The rows come from 4 hidden closed curves, with some noise, and rows from the same curve form a group. Each curve winds through 10 dimensions. The rows are also pushed far along 6 directions, which tell nothing about the answers.
In the rows, zero is written as 128.
Some rows, each with its group after it:
[109 104 151 122 173 204 155 142  94  95  60 110 142  90 121 122 122 131
 105 152 155  60 130 194 105  82 124]
q_282
[125 116 121 149 139  81 128 130 121 121 149 123 114 150 126 131 126 150
 116 122 110 141 133 126 132 127 140]
q_850
[120 140 131 149 175 182 106 100 137 144  53 156 174 133 133  61 184 167
  74 127 120  89 143 140 129 165 132]
q_282
[ 89 141 131 176 144 162 169 151 119  98 125 180 131 142 111  77 122 188
 105 135 124  93 131 152 109 107 104]
q_525
[135 123 105 160 105 118 102 135 142 102 148 134 133 135 125 124 128 115
 142 128  93 142 128 109 122 151 149]
q_850
[153 180 106 142 162 129  94  82 145 157 141 132 121 108 108 131 189 169
 144 158 159  99 166 127 136 144 174]
q_850
[131 154 107 144 146 126 147 145 133  97 114 144 139 130 103 129 114 173
 146 159 138  73 103 193  65  90 114]
q_850
[143 168 108 142 186  94  92  74 140 145 171 105  98  98 110 168 157 199
 142 147 151 121 184 117 124 132 195]
q_850
[145 120 101 124 134  86  78  96 137 164 128 103 132 123 146 118 151 148
 130 123 117 147 140 104 139 161 150]
q_282
[121 151  79 134 164  41  72  87 170 216 151 122 113 123 112  73 165 252
 119 129 138 105 151 128 116 207 167]
q_282
[122  86 143 155 162 200 149 107  83 128  89 120 130 146 142  91 183  72
  97 128 127 112 174 129 175 153 159]
q_282
[103 132 131 159 183 249 132  68  76  90  96 130 132 113 141 117 191  98
  81 146 126 112 205 102 166 108 171]
q_282
[148 154 117  82  95  98 112 130 130 187 169  78  92  83 135 176 126 144
 167 141 156 140 156 139 133  93 130]
q_596
[127 130 113 115 118 139 154 109 110 138 132 130 127 152 140 114 146 116
 145 115 147 124 153 151 142 135 114]
q_525
[133 161 124 130 175 126 141 136 146 150 123 147 118 120  84  98 145 202
 143 149 156  62 134 170  96 117 140]
q_850
[140 152  93  94 123 135 122 103 126 106 108 111 118 112 123 149 127 127
 153 144 155  91 115 178  94 108 105]
q_525
[153 141 143 103 127 124 138  97 108 105 164 101  95 104 135 217 111  92
 185 135 176 159 146 121 152  92 143]
q_282
[111 130 108 150  97 131 142 131 139 152 137 122 126 125 158 110 136 136
 125 121 134 125 139 154 131 159 107]
q_282
[158 167 139 100  96 130 129 162 143 138 138 143 130 121 103 165  99 122
 168 146 123 133 104 132  93  83 108]
q_525
[126 152 117 149  96 158 123 125 118 104 143 148 128 137 127 139 115 141
 135 123 101 150 159 130 114 125 120]
q_282
[ 79 145 137 171 181 146 205 119 102 101 137 150 128 141 136 115 143 191
  87 139 177  77 156 186 128  84 110]
q_596
[112 116 122  94 146  88 128 119 137 165 110 117 140 130 139 110 128 156
 124 120 143 128 112 144 130 137 126]
q_596
[187 155 136 122 164 126 107 104 134  97 130 128 126 112 107 169 136 116
 156 146 154 111 109  91 110  92 129]
q_525
[115  97 129 114 115 122  90 158 178 125  68 130 144 111 116  93 105 113
 114 117  95 115  61 145 106 201 128]
q_525
[ 96 152 103 118  72  80 152 145 136 147 210 151  68 148 106 135 101 163
 188 115 118 172 155 142 141 141 140]
q_596
[ 77  92 131 162 162 208 193 131  62 132 117 130 137 121 138  63 151 140
 104 156 170  64 175 163 144  91 129]
q_596
[142 111 141 144 155 215  74  89 115  87  21 108 129  97 143 139 167  57
  51 144  87 122 104 104 137 160 130]
q_596
[124 112 144 105 124 162 162 144 105 128 118 146 150 142 118 104 117 101
 151 131 150 113 123 137 131 107 116]
q_596
[174 155  96 127 146  99  79  99 149 136  97 118 124 124 102 153 126 164
 150 155 124 101 102 163  67 160 138]
q_596
[107  83 136  40  82 137 130 163 131 177  88  75 144  70 149 108 109  86
 142 128 183  95  94 181 142 123  94]
q_596
[117 127 132 120 152 107 161 145 135 188  98 129 145 137 124  81 151 177
 118 138 174  69 117 202 122 141 111]
q_850
[156 130 104 108  82 118  78  92 125 136 148  85  90 101 150 181 141  67
 154 132 121 178 137  91 161 154 145]
q_596
[154 146 148 111  69  89 140 170 118 132 197 127  86 135 106 184  85 130
 179 119 123 171 146 130 135  86 113]
q_282
[ 94  65 176 194 196 217 158 130  86  90  63 138 168 133 136  77 163  93
  50 137 132  85 148 130 166 148 162]
q_850
[141 168 101 109 136 112  79 119 164  96  82 142 137 119  98 127 114 176
 105 133 105  94  78 150  59 130  97]
q_525
[149 125 138  64 160 124  90 125 150 107  73 103 148  80 105 155 109 112
 139 148 152  91  69 138  95 105 133]
q_850
[147 169 112 160 125 116 139 116 126 125 169 162  98 160 108 108 161 170
 143 120 137 118 164 128 138 133 116]
q_525
[118 108 138 138  59  95 178 202 140 139 173 144 110 160 136 106  68 133
 147  87 102 153 110 135 111 128  65]
q_525
[130 143 110 122 153 126 132  69  95 115 183 100  82 111 132 193 129 122
 159 146 151 157 176  94 140  96 169]
q_850
[116 104 118 134 118 125 178 154 110 143 121 126 146 147 148 102  96 150
 151 126 141 108 121 183  96 113  92]
q_282
[ 95 134 131 200 157 198 130 108  93  62 116 166 115 163 110 114 150 130
  55 125  57 138 178 107 133 142 161]
q_850
[133  99  92 114 130  99 117 110 143 169 130  88 152 122 163  96 172  95
 143 123 153 110 132 133 150 161 151]
q_525
[156 105 134 116 129 102  97 115 115 149 140  80 125 114 147 161 143  95
 125 128 128 155 145  95 158 124 153]
q_850
[176 193  94  63 116  72  84  90 154 168 174 121  95 100  96 195 101 165
 217 155 153 151 114 104  88 106 139]
q_596
[169 177 135 129 157 105  71  71 124 122 198  94  71  62 105 223 147 151
 146 163 169 149 172  58 154  95 183]
q_282
[151 146 121 103 136 127  69  89 147 134  99 126  97 122 111 157 143 108
 135 128  92 168 120  95 137 175 164]
q_596
[108  65 132 149  87 157 164 195 139 140  99 155 166 162 139  48  73  90
 131 104  77 125  79 124  87 176  89]
q_850
[122 126 120  95 133  75 178 145 158 206 158 107 116 123 139  97 153 150
 177 119 204  90 133 184 152 144 128]
q_525
[127  97 104 109  94 137  91 137 127 148 101  95 154 112 149 101 145  82
 111 131 106 122 119 124 132 141 129]
q_282
[110 106 126 119 106 126 135 128 136 161 158 100 122 102 152 133  97 128
 144 111 142 144 149 119 128 160 131]
q_282
[129 138 129 127 177 105 156 120 129 158 143 109 111  98 131 107 154 199
 136 137 206  68 146 158 135  97 115]
q_525
[108 130 136 181 128 124 181 137 106  57 165 202 108 202  97 127  77 136
 143 116  90 161 113 107 106 127 117]
q_525
[164  77 130  32  89 119 121 117 130 196 116  40 161  80 186 163 139   5
 198 125 205 138 115 135 179 135 135]
q_850
[147 132 111 141 140  90 135 117 121 130 158 115  89 148 115 155 125 128
 145 136 118 135 132 125 113 132 145]
q_525
[153 133 131 100 122  98  69 118 152 129 106  88 117  80 139 175 124 120
 117 133 123 147  95 110 127 128 125]
q_596
[127 128 107 123 124 137 165 125 134 149 143 129 144 144 152  99 139 108
 146 117 145 113 130 120 122 122 106]
q_525
[125 102 131 124 105 116 127 170 174 137  52 151 187 160 140  86  85 114
 104 107  81 122  36 158  68 183  77]
q_850
[119 119 135 114 145 125 126 129 140 142 108 141 152 151 123 103 125 130
 108 107 108 132 118 115 122 150 133]
q_850
[ 97 116 102 152 150 142 156 103 104 131 124 133 127 148 135 111 115 152
 124 139 125 117 141 150  98 144 136]
q_596
[177 105 121 105 114 135  74 114 129 119  94  90 114  88 126 145 107 101
 154 132 135 117 103 118 105 157 112]
q_525
[117 123 113  58 116  66 124 125 136 176 142  99 121 113 129 140 100 153
 165 126 163 134 111 154 123 123 125]
q_596
[ 96 108 144 136 134 157 182 131 113 143 148 112 137 109 160 128 107 136
 130 120 174 116 158 149 134 120 117]
q_282
[ 87 111 106 126 136 127 133 111 116 146 144 128 120 141 139  87 143 150
 119 109 109 145 171 116 153 146 155]
q_282
[107 130 184 221 172 172 179 127  76  73 155 184 112 182 113 141 127 136
  61 130  91 161 165  75 152 106 143]
q_850
[130 113 114  92 116 129  87 120 146 185 118 100 149 110 143 107 153 112
 146 113 115 147 160 117 153 168 171]
q_596
[106 141  92 124 147 111 139 115 149 177 123 149 148 138 124  77 120 195
 145 140 142  98 111 147  82 151 122]
q_525
[148  97 149 170 175 166 139 141 141 118  60 157 167 155 129  57 152 113
  92 118 113  82  91 112 112 166 106]
q_525
[ 98 106 148 129 131 127 170 145 134 138 108 135 157 147 153 104 116 127
  99 106 143 120 111 155 132 140  99]
q_282
[105 148 145 115 176 200 194 116  86 117 123 150 130 122 113 134 119 140
 148 157 172  92 151 147 111  52 129]
q_596
[124 120 151 108  79 148 167 180 146 101 120 138 141 141 128 161  68  74
 154 107 108 144  96 166  98 125 100]
q_850
[151 156 135 148 100 118 139 130 122 123 198 154 103 140 116 167  84 150
 182 127 121 175 150  84 115 110 121]
q_282
[108 165  91 137 108 125 192 124  92  71 182 157  93 167 108 151  97 156
 169 138 146 114 146 185  91  68  96]
q_525
[103  67 130 156  71 142 200 171  90 125 168 129 139 170 169 104  76  85
 163  99 112 165 148 135 133 127 100]
q_282
[116  89 104 136  91 135 120 142 116 157 136 108 131 109 144  82 129 119
 142 138 134 114 137 132 136 150 126]
q_596
[147 114  91 133 116  89  82 107 135 155 122 108 126 136 132 124 125 132
 132 133 100 141 115 119 104 179 141]
q_850
[127 132 105  95 131  99 107  97 158 168 103 125 136 134 132 105 155 134
 144 118 151 120 115 156 140 194 140]
q_596

New rows. What belongs after each?
[121 145 112 109 133 106  91  93 130 128 158 108  91 100 126 156 143 136
 121 132 127 154 146  87 152 122 157]
q_850
[ 95 162 107 145 149 129 130 107 123  93 139 161 130 138 100 135 105 189
 110 149 122 115 127 144  84 111 134]
q_850
[150 154 105  86 138  94  78  95 171 151  73 126 131 124 112 132 145 144
 137 131 134 113  84 162 107 186 129]
q_596
[123 138 144 134 147 153 143 119 141 127 118 141 146 133 128 135 134 119
 125 122 136 125 136 134 131 147 145]
q_850
[136  92 123 140 120 155 104 126 122 136  88 118 122 142 129  98 144  85
 114 119  89 132 130 127 137 194 144]
q_282
[114 134 118 140 116 155 193 163 117 136 153 139 132 157 128  99 149 108
 134 128 134  95 154 165 128  96 120]
q_525
[ 89 101 142 120  99 146 193 178 114 100 143 139 124 139 119 125  80  99
 156 125 138 119 115 177 121 104 116]
q_525
[149 129 166 145 165 201 122 153 128  97  62 146 138 124  96 117 134 110
  88 137  91  94 116 124 104 118 129]
q_850
[125 101 110 145 110  97 135 131 122 162 139 134 132 167 128  99 113 134
 140 123 116 135 123 141 115 183 131]
q_850
[ 97  98 105 135 133 155 120 125 135 143  83 115 137 122 138  71 156 123
 104 123 120  95 136 172 132 187 144]
q_850
[123 116 134 120 120 167 107 113 120  80 103 113 110 110 128 173 105  70
 116 129  96 154 117 111 123 140 142]
q_850
[129 139 102 138 129 121 133 152 152 113 103 141 144 127 110 108 117 159
 146 147 127  79  91 189  73 125 113]
q_850
[130 127 117 101 112 119 123 107 132 138 118 117 132 136 142 134 146  97
 142 118 145 138 127 147 152 155 131]
q_596
[117 126 140 127 138 135 140 144 145 162  94 141 164 138 150  72 157 149
  93 107 132 109 123 139 141 135  99]
q_525
[109 117 110 149  92 111 119 135 122 105 170 173 127 183 100  95 107 118
 133 111  74 167 131  82 131 167 145]
q_850
[105 127 115 127  91 105 126 152 139 121 150 139 120 142 111 128 112 123
 144 126 103 146 122 147 129 148 148]
q_525
[133 102 153  88 186 174 129  97 113 154  80  97 168 110 152 117 168  81
 105 124 158 111 145 103 158 115 153]
q_850
[114 139 152 146  86 179 174 168 102  74 120 174 106 158 111 140  78 100
 104 129  88 141  95 130  99  91  62]
q_596
[144 139 115 127  98 125 125 142 147 145 122 134 132 134 133  91 159 132
 141 115 139 106 133 156 140 148 101]
q_525
[156 110 133 134 105 104 175 184 134 152 117 143 149 172 125  89 105 130
 159 117 135  95  91 179  91 130  75]
q_525
[113 154  95 161 143  97 100  72 125 120 184 153 109 141 126 124 139 180
 131 130 113 171 159  60 141 145 160]
q_525
[131 162  98  93 144 111 185 110  87 138 184 130  84 144 101 145 130 156
 198 158 187  98 154 162 114  46 126]
q_850
[108 122  54 111  51  35  91 159 175 187 158 124 134 142 128  66 108 176
 153 117  97 128  95 158  91 186 110]
q_282
[145  99 149 118  87 140 155 186 138  97 118 139 162 142 132 121  80  69
 157 111 117 126  75 126 103 110  84]
q_525
[127 123 131  98 112 112 114 144 153 184 120  96 104  95 133 134 116 142
 139 123 130 131 126 151 124 155 129]
q_596
[101 103 147 120 168 162 152 143 136 143  62 148 177 152 129  64 133 131
  81 109 117  94 108 149 114 149 118]
q_850
[151 139 128  99 144  95  63  96 135  86 155 109 117  98 107 191 115 110
 138 135 116 167 118  53 135 105 171]
q_850
[136 104 149  98 154 181 168 122  95 193  84  85 151  97 170 109 169 105
 137 144 200  83 157 174 157  97 113]
q_525
[ 96 121 103 111 130 125 119 107 130 111 128 136 153 129 131 104 137 121
 126 130 139 123 121 122 138 133 144]
q_850
[111 123 158 132 176 192 161 136 144 127  48 145 175 126 132  99 141 121
  93 129 145  75 109 179 110 146 122]
q_850
[138 141 122 131 147 118 144 113 105 150 164 132 111 130 103 132 117 169
 158 152 164 107 152 130 108 112 137]
q_596
[126  85 126  90 141 126 144  99 125 188 113  86 169 116 180 102 173  68
 154 123 197 118 137 130 187 155 148]
q_850
[118 153 125 146 136 122 140 128 146  83 146 147 117 144 118 156 113 136
 134 117 104 146 129 132 113 125 141]
q_850
[112 150 110 125 126 121 128 113 135 137 169 156 113 133 110 121 109 162
 164 131 120 150 139  94 116 133 146]
q_596
[ 71  97 136 104 129 127 163 130 116 169 176 106 129 100 142 100 134 139
 138 120 189 117 176 136 180 131 162]
q_850
[ 84 100 127 106 157 122 191 158 134 150 123 142 153 130 113  62 108 165
 161 131 189  60 109 191 111 124 126]
q_850
[129 105 131 135  99 141 138 160 116  91 127 151 128 155 108 125  81  82
 136 130  82 143  87 103  97 119 110]
q_282
[148 126 138  74 171 154  96  91 135 160  64  86 132  77 133 139 145 125
 112 136 164  95 119 134 119 134 128]
q_525
[136 170  90 156 154 101 143  95 131 142 170 158 123 176 121 111 167 160
 135 132 121 125 152 107 118 126 140]
q_525
[128 168 126 110 146 101 123 122 143 117 132 157 122 155  90 143 114 169
 126 125 114 127 117 136  97 120 132]
q_850
[125 107 156 198 112 138  98 147 140  63 119 194 152 176 116 100 103 111
  83  97  39 187  99  44 134 184 126]
q_282
[144 104 130 131 122 121 143 160 154 125 113 142 159 139 131  86 111 111
 150 113 134 104  82 124 105 146  97]
q_525
[170 143 140 171 116 125 143 135  91  47 157 147  77 161 108 188  87 120
 137 128  94 157 119 105 100  79  86]
q_525
[131 103 144 122 115 167 188 168 100 126 140 135 140 139 121 125  76  93
 169 137 136 115 122 135  93  89 108]
q_850
[161 153 135 147 115 119 101 149 150 119 149 148 107 138  95 147 105 139
 133 123  70 154 121  84  95 135 132]
q_850
[114 124 104 130 100 154 152 129 116 135 148 123 109 136 130 122 133  92
 150 132 120 129 151 142 130 139 139]
q_525
[146 143 156  88 118 160 157 150 114  98  91 133 147 127 118 182 106  75
 157 150 146 120  91 176 111  63 106]
q_525
[146 111 138 131 162 148 134 100  88 111 112 126 136 137 122 128 140 122
 141 136 159 111 147 135 141 120 140]
q_525
[141 120 159 137 124 164 159 151 109  87 137 149 157 144 128 138 121  75
 138 125 129 136 126 101 143  77 120]
q_525
[154  97 126 133  85  85 121 180 143 163 145 112 128 146 126 111 105 116
 144 112  96 134 112 132 111 156 118]
q_525
[138 136 151 136 105 178 135 165 125  99  88 152 142 126 110 124 117 120
 127 135 119 104 114 172 110 113  98]
q_282
[ 95 138 107 153  97 106 171 134 127 154 195 183 116 183 126  77 112 161
 160 108 112 164 146  96 135 152 119]
q_596
[108 148 122 122 180  98  77  94 156 142 121 129 129  96  98 115 141 206
  93 142 141 106 127 112 119 155 169]
q_850
[122  91 115 104  53 179 170 154  97 107 153  97 112 122 153 151  93  21
 173 119 125 145 141 141 132 110 106]
q_525
[125 107 132 129 145 108 123 141 138 140 102 113 144 107 114 116 118 153
 132 149 163  80 101 181 108 150 138]
q_850
[143 193 100  99 138  91  63 109 173  81  96 146 117 124  88 169 123 169
 110 133  83 130  81 140  76 122 126]
q_850
[114  96 127 163 130 115 147 145 121 124 104 172 150 187 115  60 111 158
 122 110 105 117 111 153 111 182 113]
q_525
[103 120 154 194 173 186 174 141 103 109 143 174 124 163 107  72 158 143
  97 121 107 111 182 103 153 128 158]
q_850
[143 139 124 138  60 115 140 157 126 121 175 141 126 161 138 152 111  85
 150 114  90 179 129 103 133 109 107]
q_850
[126 112 133 107  83  72 155 185 134 111 140 120 126 129 113 164  51 130
 168 138 144 118  65 195  81 102  89]
q_850
[ 97 105  96 136 130 103 153 130 131 166 160 141 133 142 127  62 129 156
 158 135 151 105 128 129 127 154 140]
q_282
[133 160 114 135 154 124 155  83 110 117 153 150  96 161 118 131 144 158
 143 121 152 123 156 129 130 125 119]
q_525
[177 130 129 150 131 106 118 126 139 120 153 141 121 151 118 128 130 112
 156 120 119 138 118  77 124 143 126]
q_525
[115 107 130 130 197 125 135  99 130 133  87 141 137 157 127  80 159 136
  98 115 123 115 118 112 139 160 147]
q_850
[137 101 151 136 147 178 123 142 140 167  99 116 152 108 143  83 158  99
 110 119 120 113 145  97 147 156 146]
q_850
[120 160 111 145 171 117  86  80 139 133 120 154 128 145 111  99 168 191
  83 121 106 128 152  99 132 162 152]
q_525
[170 153 129 121 182 172 140  89  87 109  95 105 129 113 114 187 146 121
 148 177 174  77 147 179  94  68 140]
q_596
[136  85 119 110  89 129 115 144 138 190 139  83 135  76 149  97 120 105
 165 136 174 101 127 127 136 168 125]
q_596
